The rows come from 4 hidden closed curves, with some noise, and rows from the same curve form a group. Each curve winds through 8 dimensions. The rows are also pushed far along 5 directions, which tell nothing about the answers.
In the rows, zero is written as 128.
Some rows, each with its group after it:
[142 139  93 165 157 109 128 121 114 191 159 116 124 115 200 123  85 102
 147 110 144] => Piv
[120 130 130 173 141 127 186 139 114 150 162 146 115 150 181 109 149 107
 162  99 192] => Piv
[141 138 107 121  92 170 136 149 143 127  99 131 105 127 122  93 134 146
 164 117 117] => teka
[ 66 152 158 134 122 119 156 129 113  91 163 167 140 176  96 165 160 129
 153 119 154] => peb
[127 133 143 143 152 128 124 111 147 133 147 162 131 137 127 133 143 122
 110 125 149] => Fizi
[ 94 133 134 150 150 152 132 119  86 130 147 146 147 156 112 178 104 153
 137 170 142] => teka
[166 150  98 138 161 122  84  96 126 176 126 126 150  77 120 129  64 115
  95 133 119] => Fizi
[126 132 136 109 103 115 178 175 167 114 114 121  99 151 170  89 174 131
 155 120 149] => teka
[ 94 145 149 163 150 113 119 102  79 174 178 167 139 182  95 170  93 132
 114 146 176] => Fizi
[148  86 126  98  99 156 186 176 139  57  91 100  93 103 167  85 210 154
 153 117 107] => teka
[115 131 158 112 120  93 148 145 149  78 142 137 128 127 116 125 193 127
 128 101 122] => teka
[140 144 123 124 157 119 140 141 145 121 116 104 110 100 186 116 105 110
  75  95  97] => teka
[156 115  82 129  84 198 101 146  84 124 131 168  77 123  92  95 139 165
 151 124 122] => Piv
[114 115 156  75 117 102 139 113 131  82 112 154 146 152  57 137 194 157
 142 150 145] => peb
[115 125 186 106 111  64 137 111 116  81 153 157 125 170  26 140 207 135
 117  98 155] => teka
[148 163 150 113  98  72 144 164 126 114 131 111  93 144  73  83 165 131
 132  66 147] => peb
[ 81 146 162  82 154 126 134  88 151  76 122 150 175 122 111 170 153 144
 109 155 101] => Piv
[170 131 107 132 146  96  88  96  97 176 144 128 142  94  88 132  88 124
 103 145 142] => teka
[ 82 159 169  89 147  90 121  89 130 121 111 132 163 167  75 161 111 126
  91 122 126] => peb
[124 117 140 138 106  99 140 144 136 128 143 131 117 162 117 122 166 121
 165 116 156] => peb
[129  90 125  83  90 160 130 145 120  59 101 139  99 131 100 113 193 160
 137 125  98] => Fizi
[161  95 113 158 108 158 149 142  79 169 123 142  91 148 120  74 131 133
 140 111 189] => Fizi
[146 114 120 138 150 156 140 130 176 113 101  90 175  51 184 129 126 130
 145 165  88] => Fizi
[155  93 112 145 122 160  95 114  64 155 126 150 123 138  59 128 114 160
 126 155 151] => Fizi
[129 131 127 140 137 178 105 135 141  99 127 147 144  98 107 157 125 165
 117 172  87] => teka
[126 113 132 143 149  66  57  95  99 191 143 102 165 145  97 159  73 105
 109 140 133] => peb
[175 143 100 144 125 120 137 156 124 175 135 127  77 114 167  66 106 108
 100  90 158] => teka
[119 129 107 124 154 130 140 104 122 168 134 139 134 120 195 119  98 103
 117 134 154] => Piv
[171 129 119  98 152 130 148 141 169  88  90  91 121  77 160 126 136 147
 106 149  84] => peb
[ 97 123 115 163 162 196 150 141 178 136 130 128 152 110 252 167  94 131
 139 198  98] => Piv
[135 158 163  94 122  75 160 110 131 123 121 111 114 164  80 128 142 136
 120 115 147] => teka
[178 115 119  99 115 116 127 148 153 111  76  63 133  63 133  80 142 134
 128 109  81] => peb
[177 154  85 108 152 151 139 120 136 133 100  93 105  45 194  86  86 117
  91  90  82] => Piv
[167  96 111 133 145 161  95 114 146 142 101 100 145  85 149 136 104 145
 120 182  93] => Fizi
[133 146 160 101 116 129 202 165 187  82  87 115  95 146 152  86 184 139
 128 100 134] => peb
[143 159 135 137 108  82 149 148 119 152 151 113  91 135 131  88 127 104
 118  63 143] => Fizi
[165 135 121  93 159 115 146 126 151  85 100  59 148  47 158 146 132 157
 123 153  51] => Fizi
[ 68 155 180 145 160 109 184 108 137 103 169 159 161 154 143 172 143 104
 114 138 172] => peb
[177 140 113 129 136 113 124 125 126 127 117  78 135  44 135  98 105 105
 103  92 100] => Piv
[153 110 160 116 107 129 127 142 141  80 119 132 113 135  58 128 185 163
 121 146 119] => peb
[121 109 131 149  98 121  98 135  86 131 163 146 120 141  81 137 127 116
 120 130 149] => Piv
[154 116 119  89  89 157 103 117 104  89 124 149  95 131  48 135 162 183
 137 154  96] => teka
[189 133 131 119 137  69 139 129 140 135 128 100  88 102 137  75 155 104
  93  57 133] => Fizi
[139 141  90 146 174 132 120 121 150 159 143  99 137  75 239 150  75 113
 123 139  80] => Piv
[125 147 168 121 174  75 154  98 159 133 140 134 135 147 144 137 140 103
  85 112 159] => Fizi
[140 144 135 126 112 154 119 139 170 115 116 118 124  98 131 118 127 139
 119 137  86] => Piv
[150 127 158 120 120  89 112 129 133 136 126 130 107 172  62 127 142 141
 105 132 150] => peb
[135 161 115 100 145 129 117 110 125 100 127 136 142  93  93 164 108 149
 106 155  96] => Piv
[ 84  93 173 133 151 137 133  93 101 108 144 167 149 188  91 182 152 144
 108 171 159] => teka
[170 119  71  94 124 128  95 117 127 145  83  97 140  60 142  92  89 105
 122 114 100] => Fizi
[157 116 103 113  83 199 154 152 129 106 106 150  81 103 140  52 179 152
 156 100 129] => Piv
[129 110 132 161 144 184 115 132 149 121 124 115 145  94 166 151 103 136
 109 174  90] => peb
[155 115  85  96 140 115  99 104 106 144 124 118 133  81 148 128  94 117
 102 144 110] => Piv
[174 127 132  91 120 119  91 116 141  91 105  86 125  82  73 148 128 167
  99 155  49] => teka
[128 151 136 128 148 121 133 125 129 135 122 114 115 140 137 136  99 130
  97 115 115] => Fizi
[129 173 129  89 139  69 126 133 165 124 108  83 132 116 145 132 102 117
 107 104  86] => teka
[183 118 103 132  89 134  95 135 120 148 126 124 123 101  64  98 145 158
 176 147 134] => Fizi
[182 134 119 129 154  94  95 113 130 153 109  61 131  69 133 122  66 105
  65 111  83] => peb
[162 125 145 113 119  65 174 158 123 119 127 116  71 169 116  83 182 118
 119  78 183] => peb
[ 60 169 151 157 148 154 190 140 162 144 142 150 149 165 206 140 107 105
 143 139 168] => Piv

New rows. What belongs after each?
[128 137 127 105 111 148 113 143 151  64 126 147 126 118  83 143 186 173
 167 139  89] => Fizi
[126 114 117 116 115 106 146 127 106 150 144 148 101 150 153  98 141 102
 124 111 178] => Piv
[100  89 145 151 104 159 108 130 114 136 132 148 160 150  93 144 129 130
 139 181 156] => Piv
[113 153 131 162 131 117 135 141 156 165 159 136 133 148 163 137 114 115
 157 142 154] => peb
[160 132 110  61 128  83 110 112 118 108  95 106 106 117  94 113 131 128
  98  96 106] => Fizi
[117  98 126 144 102 115  78 121  92 169 151 142 111 172 109 125 109 105
 116 116 147] => Fizi
[219 128  93 108 103 117  95 131 117 139 102 122  86  80  59  58 140 138
 111  78 123] => Fizi
[123 138 186 107 121  95 174 137 172  76 115  97 121 142 118 130 181 137
 116 116 109] => teka
[139 115 114 148  87 191 114 140  87 123 136 176 126 124  43 120 152 182
 169 162 143] => Fizi
[129 102 108 128 125 175 126 141 155 134  97  94 138  78 218 103 100 110
 111 145  90] => Piv
[ 96 145 129 180 167 136 148 123 145 183 162 151 164 129 203 145  89  97
 133 158 174] => teka
[139 121 122 180 121 146 127 144 132 209 146 145  91 180 171  98  95 112
 129 138 190] => peb
[101 140 133 152 167 115  85  98 139 162 168 138 155 138 157 193  80 122
 108 168 103] => Piv
[129 100 118  91  79 146  84 132 114  93 117 142 144 107  51 132 153 157
 144 169 104] => Piv
[114 110 123 160 134 155 125 128 122 136 160 137 136 104 184 137 108  97
 106 150 136] => Piv
[ 94 104 175 103 117 121 159 133 148  80 114 131 130 158 128 128 179 121
 104 125 134] => Piv
[110 111 110 116 128 170  74  90 110 137 139 170 162 113 102 158 112 151
 131 191 115] => Piv
[126 133 141  96 100 162 162 156 157  65  76 103 141  98 101 120 157 166
 146 144  80] => Fizi
[ 95 164 170 110 145  51 156 127 161 108 136  93 140 130 159 136 131  84
  88  74 109] => Fizi
[167 127 120  67 104  91 121 110 101 116  99 130 103 127  49  85 161 142
 117  91 139] => Piv
[137 105 117 161 117 201 141 157 120 114 130 140  90 121 166 106 139 144
 124 126 115] => teka
[ 77 168 155 116 167 115 189 125 182 117 121 107 167 136 206 168 113 122
 137 165 124] => teka
[131 104 134 135 117 150 138 156 151 114 101 105 144 118 140 115 154 146
 163 148 116] => peb
[ 91  98 173 157 126 138 128 130 149 129 134 143 149 177 123 151 150 128
 133 157 147] => teka
[200 113  96 145 103 159 112 164 139 159 100  85  79  91 158  64 105 132
 117 111 104] => peb
[132 126 125 167  91 167 158 188 121 138 149 150  84 153 148  75 167 140
 172 115 177] => peb
[107 147 126 155 174 145 134 102 146 160 155 152 156 125 183 175  78 118
 107 186 141] => Piv
[124 121 145 151 115 139 177 149 154 148 133 149 102 176 164 101 161 128
 154 129 179] => Piv
[135 135 147 116 107  88 107 136  99 132 145 172  89 189  35 116 157 142
 100 106 172] => teka
[ 87 128 143  96 130 117 148 119 143  88 137 146 153 123 143 151 155 121
 125 154 129] => Piv
[112 128 124  92 116 136 153 140 134  61 102 132 149 101 108 122 181 142
 163 113 111] => Fizi
[139 170 125 124 158  94 160 109 131 169 132 113 103 121 192  87  92  81
  83  60 152] => Piv
[192 103 124 129  92  97 138 149 124 144 102  95 105 106  95  50 165 116
 145  76 156] => Fizi
[136 129 135 138 121  77  85 107  92 169 147 136 135 170  45 138 125 138
 149 112 151] => Piv
[114  93 112 107 103 213 171 150 140  69  96 151 132 102 165 105 192 162
 180 157 115] => peb
[123 110 144  75 106 104 157 130 116  77 107 116 122 126 100 117 176 137
 119 113 117] => Fizi
[106  90 162 152 135 166 115 111 136 125 150 177 136 183 106 168 163 159
 136 196 157] => Fizi
[167 117 101  84 106 118 100 113 113 128  99 101 141  70  89 118 110 140
 114 152  91] => Fizi
[141 102 131 113 117 147  95 122 117  95 109  97 158 104  67 169 134 180
 149 191  73] => teka
[117 135 153 109 146 108 190 124 166  90  93  93 167 103 153 130 150 113
 138 120 122] => peb
[152 128 128 160 141  82 149 141 104 172 129  82  99 144 162  91 104  88
 117  53 155] => Piv
[146 159 148 117 117  72 171 129 110 139 125 134 111 147  67  83 152 118
 122  69 187] => Fizi
[130 106  96 151  91 131 104 133  80 187 151 175 116 166  94  92 135 119
 179 116 200] => teka
[160 126  80 120 139 153 105 150 123 133 108 117 107  80 166 108  96 136
 101 126  91] => teka
[157  76 116 149 101 164  89 121  57 147 140 153  87 159  64 117 132 154
 121 134 149] => teka
[188 140  84 123 127 137 119 128 115 150 119 119  96  84 128 102  94 131
 107 126 120] => Piv
[116 106 128 147 102 152  96 141  85 117 176 182 123 154  64 159 161 175
 158 182 147] => teka
[123 125 145 155 130 139 131 133 107 138 147 142 100 161 126 128 124 125
 101 110 144] => teka
[119 111 101 143 112 121  72 115  94 190 155 136 149 126 129 138  70 101
 124 164 151] => Piv
[132 109 109 166  88 224 117 147 115 132 133 194 126 128  81 108 153 169
 180 168 156] => Fizi
[ 95 155 159 103 109 126 200 151 137  70 130 159  86 173 127 100 200 132
 134  69 154] => Piv
[121  92 126 161 167 113  69  80 100 214 155 145 154 160 143 166  61 102
  87 181 169] => teka
[112 121 148 152 174 134 154 122 167 110 137 116 166  87 203 148 141 111
 119 139 111] => Fizi
[171 126 124 124 130  92 117 120 118 140 132  96 135  92 103 123 131 140
 134 135 119] => Fizi
[140 137 134  90 171  28  95  58 104 157 118  90 182 110  76 167  76  95
  86 122 127] => peb
[126 128 133  83 119 102 167 140 158  92  94 109 104 131 167  86 162  98
 113  71 127] => Fizi
[ 89 155 129 117 149 123 160 132 135 122 132 127 123 141 195 134 111 107
 114 102 121] => Piv
[108 134 148 104 146  87 150 124 157 135 106  84 135 125 197 110 107  81
  83  93 117] => Piv
[136 136  97  96 147 116 137 120 161 130  89  92 153  66 198 102  97  85
 111 104 103] => Fizi
[ 99 117 162 101 120  63 124 100  89 139 138 130 145 176  66 151 127 117
 104 131 161] => Fizi
[102 113 167 154 103 157 139 125 120 129 157 158 121 192  91 158 156 161
 159 181 158] => teka
[161 103 118 138  93 146 109 140 102 119 138 128 109  95  99  98 139 122
 116 118 129] => Piv
